The groups are shells around one centre, one inside the other: the same stretched ball of 6 dimensions in 8 sizes.
(in the rows, 128 means zero)
Known rows, each followed by its group:
[167 122 137 156 124 109 138  91 105 169]
K476
[176 164 101 165 120 123 148 113  96 176]
K476
[136 115 109 156  98  93 145 125  66 160]
K377
[186 151 112 159 124 123 153 110  95 173]
K377
[158 122 134 165 126  92 148 111  97 176]
K377
[152 118 113 146 113  83 146 112  88 165]
K631
[169 155  94 155 117 124 140 103  95 172]
K297
[163 159 121 161 117 112 125  79 128 173]
K459
[148 150 109 178 116 120 141 117  87 178]
K297
[146 139 111 169  99  96 151 134  73 165]
K476
[141 148  81 161 119 134 127  99  88 178]
K710
[180 122 137 164 141 106 159 114  95 181]
K631
[170 140 125 181 150 127 150 110 100 195]
K710
[130 138 101 163 113 110 123  95  98 174]
K459
[133 125 110 150  80  78 138 119  76 149]
K293
[139 171  81 171  94 124 132 118  82 168]
K476
[125 162  89 173  98 121 119 102  95 171]
K459
[148 122 129 153 109  87 136  99 101 163]
K377
[184 167 114 153 115 126 131  80 122 167]
K377
[204 161 126 169 148 144 149  91 118 187]
K808
[118 148  90 166  86  92 133 125  76 162]
K631
[151 111 134 148 105  76 143 106  94 159]
K459
[162 143 113 140  99  97 128  84 112 156]
K631
[158 157  96 150 106 135 118  77 108 163]
K377
[184 123 152 166 143  98 157 105 110 182]
K808
[163 174  84 165 110 117 145 119  92 175]
K710
[151 158 122 172 105  91 140 113 107 170]
K808
[181 142 123 152 134 145 123  62 123 174]
K710
[150 132 131 167 107  78 151 125  91 167]
K710
[148 141 117 165  95 119 133 107  84 159]
K293
[140 114 120 151 103  86 139 110  84 160]
K476
[158 123 117 142 110  97 135  93  99 161]
K297
[141 128  92 141  94 113 127  97  80 154]
K459
[133 133  99 161  82  96 145 135  59 154]
K293
[156 180 108 175 105 121 128  98 114 172]
K710
[158 155 118 151 101 118 115  69 124 159]
K710
[156 164 120 163  87  96 134 106 106 156]
K808
[177 114 138 148 120  90 153 107  95 164]
K293
[161 148 101 136  87 117 121  80 103 147]
K808
[178 125 120 151 128  96 160 118  88 173]
K293
[150 148  97 160  93 103 146 127  73 160]
K297
[181 126 125 158 129 111 159 117  85 174]
K631
[178 173 113 165 118 131 132  87 120 174]
K377
[144 118 116 162 132  94 144 111  92 182]
K459
[141 128 108 145  88  80 137 112  85 152]
K631
[185 158 127 156 126 107 140  88 127 174]
K293
[157 140 131 168 122 101 139 101 109 176]
K631
[174 146 102 135 116 116 127  73 117 164]
K808
[150 167 114 172  96 100 136 112 103 166]
K459
[200 155 134 160 149 119 145  82 135 187]
K808
[184 138 137 156 141 124 132  70 129 179]
K293
[167 129 118 159 140 110 146 101 101 184]
K297
[161 165 107 176 114 126 141 113  95 176]
K297
[144 144 101 175 118 125 141 119  79 179]
K297
[149 155  93 170 107 138 135 111  79 171]
K476
[176 138 109 149 135 124 137  85 109 178]
K476

New rows. What belongs after each?
[164 142 136 170 117 104 144 107 104 172]
K293
[160 171 100 170 106 139 129  97 100 170]
K476
[145 129 104 158  99  95 149 129  69 162]
K297
[153 119 112 158 118 119 142 109  76 169]
K476
[122 141  96 177  99  99 142 137  67 172]
K293
[121 158  74 175  84 116 139 140  56 164]
K710
[190 127 141 163 156 132 144  82 116 188]
K459
[155 120 111 138 104  82 144 108  88 158]
K459
[135 153  88 179 108 144 132 116  71 175]
K808
[151 171  90 158  92 116 127 100 101 161]
K297
[169 121 115 143 132 119 134  80 106 173]
K631
[145 148  96 147  96 111 121  86 103 159]
K476
[125 134 109 177 100  98 141 131  72 170]
K293
[183 155 112 165 122 113 159 124  90 175]
K459
[124 159  82 172  98 119 127 115  82 172]
K631
[163 178 103 166  84 122 136 111  93 155]
K808
[146 120 115 144  91  74 145 118  80 152]
K459
[183 119 130 139 137 112 137  74 117 172]
K293
[115 144  81 155  71  89 129 124  69 151]
K459
[148 128 104 163  97 103 155 140  55 160]
K808
[158 122 115 162 111  92 163 140  65 167]
K710
[149 102 123 156 125  88 153 121  77 173]
K293
[145 126 106 169 139 127 137 102  89 188]
K710
[175 178 109 166 117 130 130  87 121 174]
K631
[118 157  93 163  61 103 121 115  76 145]
K808
[179 130 137 165 145 108 151 101 110 185]
K377
[158 128 114 161 126 135 133  93  91 175]
K377
[183 163 113 159 120 139 133  83 114 171]
K476
[174 125 135 175 143 106 163 124  89 187]
K710
[138 152 118 179 102  94 139 121  94 172]
K808
[162 150  92 156 104 121 145 117  77 165]
K377
[143 158  87 156  95 131 119  90  94 161]
K476
[166 140 129 163 120 136 125  77 111 169]
K808
[128 163  71 166  86 109 137 131  68 164]
K459
[139 129 118 166  98 107 137 114  79 162]
K377
[169 167 106 162 104 138 129  90 104 164]
K377
[143 149 106 152  77  96 130 108  89 148]
K377
[157 148  91 159 103 119 147 122  73 165]
K377
[153 142  99 159  94 104 151 132  67 160]
K631
[166 186  97 159  87 118 129  98 110 157]
K710
[153 140 104 146  88  93 141 115  82 152]
K377
[177 177 110 168 101 130 139 104 103 164]
K710
[160 155 119 169 110 122 133  97 104 169]
K297
[148 122 105 141  94  93 139 109  79 153]
K631
[143 155  79 173 108 129 145 132  64 175]
K710
[130 157  89 171  86 103 140 132  71 163]
K476
[164 146 112 136  94 103 123  76 115 151]
K710
[152 128 101 152 120 120 134  97  89 172]
K297
[119 129 104 163  99  87 131 115  83 167]
K459
[138 154  96 178 111 111 143 128  80 178]
K377
[148 155 112 153 101 108 116  76 122 162]
K710
[139 164 106 162  85  90 128 106 105 159]
K710
[185 155 117 168 145 153 135  81 115 187]
K459
[129 153 100 180 106 119 129 113  86 175]
K293
[165 173 108 170 110 120 135 102 109 172]
K476
[136 133 117 155  78  75 140 123  80 149]
K710
[162 102 129 161 141 108 154 113  81 182]
K459
[130 137  94 151  91  98 126 104  86 159]
K476
[126 140  94 168 102 108 133 117  78 170]
K297
[205 118 142 144 158 117 150  78 121 183]
K808
[169 169 112 168 129 145 120  70 128 181]
K808
[170 136 121 172 139 112 156 120  92 187]
K377
[144 158  95 143  67  98 124  99  94 141]
K808
[148 152  98 184 129 126 148 127  81 189]
K710
[146 130  89 149 105 106 142 117  72 164]
K293
[166  95 131 139 126 100 144  94  90 165]
K808
[138 130 101 177 115 104 158 147  57 179]
K808
[184 132 133 144 127  96 144  88 118 169]
K631
[147 123 105 146 105  88 142 112  84 162]
K377
